The groups are shells around one centre, one inside the other: the same stretched ball of 5 dimensions in 6 sizes.
Known rows, each followed by its group:
-29.6 -10.5 44.1 -30.1 3.5 -10.4 16.5 30.9 -> J_741
-15.3 8.9 -41.9 49.2 3.0 26.0 -13.8 -32.4 -> J_951
41.0 7.0 11.4 -12.1 15.6 -26.3 50.1 -42.0 -> J_951
5.9 15.1 -24.9 29.5 0.9 3.5 -3.3 -48.2 -> J_376
1.1 -1.1 -10.6 13.3 9.8 -6.9 -36.4 14.1 -> J_443
-36.5 -15.4 8.0 4.3 25.5 14.0 22.9 31.6 -> J_376
72.4 -0.7 -54.6 39.2 -26.6 2.1 -62.4 -6.8 -> J_376
-28.8 -9.7 -14.4 25.1 -9.6 33.4 1.6 10.3 -> J_741
10.8 7.9 18.3 -11.4 3.6 -15.2 40.8 -37.0 -> J_741
-19.5 -10.5 -11.0 18.1 -3.3 16.4 -29.6 30.5 -> J_443
-37.0 -1.4 13.4 -1.0 40.2 -12.2 -3.8 19.2 -> J_951
38.8 -14.1 14.5 -17.5 -31.3 -8.6 -9.4 25.3 -> J_951
-13.2 -6.6 -23.7 31.2 -44.7 39.8 -25.2 2.3 -> J_376
48.3 -4.3 -36.6 28.2 -37.9 10.1 -51.4 1.9 -> J_128
27.9 5.8 -11.2 11.9 5.2 -2.8 33.4 -41.1 -> J_741
24.6 -3.6 -47.9 43.0 -32.7 20.3 -74.5 11.1 -> J_524
75.4 3.8 -29.9 17.1 -26.7 -12.3 -32.6 -23.1 -> J_524
-13.7 -3.6 37.8 -26.2 32.9 -17.1 68.6 -7.3 -> J_128
-13.8 -7.5 22.1 -13.9 1.7 -10.7 -15.4 29.7 -> J_128
-16.2 -9.2 9.3 0.5 22.7 7.9 48.8 2.1 -> J_741
-2.9 -11.9 -8.6 11.1 -3.6 4.2 -44.3 40.6 -> J_951
-16.4 -7.5 -16.6 22.6 -11.8 16.9 -45.1 26.7 -> J_443
34.5 -3.7 -6.8 5.3 -34.7 6.4 0.9 -12.3 -> J_443
20.0 6.7 -34.6 32.9 -6.7 1.4 -47.8 -13.4 -> J_443
-71.1 5.0 -5.8 27.4 17.0 25.8 4.5 -10.2 -> J_376
1.1 0.7 -53.6 54.7 -18.8 31.7 -54.3 -5.3 -> J_741
40.4 -12.2 -7.5 3.7 -42.0 11.3 -5.0 7.0 -> J_951
-35.1 -6.6 -21.9 30.7 19.4 15.9 -40.3 30.3 -> J_376
-8.0 13.9 -19.5 26.7 25.1 -2.0 5.1 -39.8 -> J_951
17.0 -7.6 7.0 -6.0 -22.2 -6.8 -29.9 22.5 -> J_443
-14.4 7.1 23.2 -12.1 42.3 -23.7 43.3 -22.0 -> J_741
-23.3 -12.8 -1.3 10.1 14.5 13.6 5.6 26.8 -> J_128
29.1 -3.9 36.3 -33.7 -3.1 -25.6 42.9 -7.8 -> J_128
9.8 8.6 28.5 -21.2 20.6 -28.1 48.6 -34.0 -> J_524
-34.8 -9.0 55.7 -39.0 5.0 -13.0 36.9 22.5 -> J_524
-31.3 -1.8 1.2 9.9 43.0 -2.5 12.1 7.9 -> J_128
-9.6 2.5 -41.2 46.4 -20.9 31.4 -37.3 -12.8 -> J_128
60.6 -0.9 -38.0 27.8 -4.3 1.2 -1.7 -23.7 -> J_524
-33.4 0.7 22.3 -7.5 -20.0 3.0 -13.2 5.9 -> J_524
-13.9 -15.3 0.3 5.6 -3.7 10.4 -23.5 42.1 -> J_524
24.7 5.6 6.2 -5.0 47.3 -28.2 50.7 -31.1 -> J_376
43.6 -7.5 -6.0 0.5 -31.0 -5.3 -29.1 12.0 -> J_443

New rows. What belongs after each?
59.0 2.2 10.6 -16.4 5.4 -31.9 27.6 -24.0 -> J_741
-16.5 7.7 -3.6 13.6 45.6 -5.0 43.3 -32.0 -> J_951
12.4 -5.9 -33.2 32.8 -45.5 24.8 -65.1 15.1 -> J_524
22.7 1.6 33.0 -28.1 -13.3 -19.8 41.3 -23.0 -> J_524
43.5 7.2 -46.5 38.9 2.1 -1.9 -36.9 -24.3 -> J_741
-4.1 -14.5 7.7 -1.6 -6.2 12.1 19.5 19.8 -> J_128
-53.7 5.9 -1.1 19.5 14.3 16.8 10.8 -16.0 -> J_741
5.8 -0.6 -57.4 56.6 -21.4 31.4 -64.4 0.5 -> J_524
9.8 10.9 2.7 4.0 -6.6 -3.5 30.6 -47.8 -> J_376
-23.6 5.4 8.2 5.7 -11.4 12.9 29.7 -30.7 -> J_951
-34.6 -11.3 35.3 -21.4 -3.7 -3.9 -6.8 39.9 -> J_951
11.2 -8.9 43.4 -39.0 31.0 -36.8 35.5 21.3 -> J_376
-43.3 -14.6 6.4 8.6 -14.3 32.4 11.7 24.4 -> J_376
-67.0 -0.6 -6.8 26.7 -12.6 34.5 -22.2 7.3 -> J_376
-54.9 -7.6 57.7 -36.4 31.3 -12.7 57.1 18.6 -> J_951
46.8 -9.4 -8.8 1.9 -13.3 -8.9 -18.8 14.4 -> J_443
-12.5 7.4 -33.1 40.1 2.5 20.4 -9.6 -28.3 -> J_128
-13.2 -11.8 24.3 -16.3 16.7 -10.7 8.0 33.0 -> J_128
-55.2 2.9 44.2 -21.8 6.2 -2.5 40.7 -9.4 -> J_376
-34.2 6.6 18.5 -3.6 26.6 -9.7 20.4 -13.4 -> J_443
29.1 -10.9 0.5 -1.0 -36.0 9.4 3.9 5.3 -> J_741
39.4 -4.0 3.6 -4.6 -20.4 0.1 38.2 -23.4 -> J_951
16.4 -6.2 46.7 -41.9 10.5 -33.0 39.6 7.8 -> J_741
-42.1 5.5 1.8 14.4 19.3 11.5 27.2 -22.1 -> J_128
-25.9 4.2 -5.4 17.4 -36.9 20.0 -32.3 -8.2 -> J_376
-11.7 -2.5 -1.5 7.5 28.8 -8.9 -11.6 14.7 -> J_443
-2.9 10.0 5.4 1.3 15.9 -19.2 -7.6 -17.5 -> J_741
10.3 6.5 30.2 -24.6 22.8 -36.2 22.4 -14.7 -> J_524
-17.0 0.0 -26.0 32.4 -13.5 17.9 -52.9 9.6 -> J_443
18.9 12.3 -35.8 35.0 8.4 -3.5 -32.9 -29.8 -> J_524
-4.4 3.9 -25.8 28.5 27.4 -5.8 -42.0 5.3 -> J_376
43.6 -0.1 -6.5 3.1 -55.2 1.0 -29.8 -11.7 -> J_376
39.9 -9.1 -20.8 14.4 -2.4 -1.4 -16.2 11.4 -> J_443
15.9 -4.1 -35.7 34.1 -39.3 20.5 -67.1 12.3 -> J_741
-39.4 -0.9 52.1 -33.7 23.4 -18.1 50.5 1.1 -> J_741
-35.5 -7.0 27.1 -14.0 18.8 -10.2 -6.5 32.9 -> J_524
-21.2 9.0 -18.1 27.6 9.6 7.5 -16.5 -20.2 -> J_443
49.6 -4.1 -37.9 28.3 -6.5 -0.5 -38.8 2.9 -> J_128
-4.3 9.6 -3.0 9.8 7.7 -9.5 -11.8 -20.3 -> J_443
-3.7 -7.2 29.2 -22.5 16.2 -21.0 8.5 22.7 -> J_443
2.0 1.7 2.5 4.2 28.0 -2.4 57.9 -30.3 -> J_524
-17.4 1.8 41.4 -27.0 -6.2 -10.5 43.2 -16.0 -> J_524
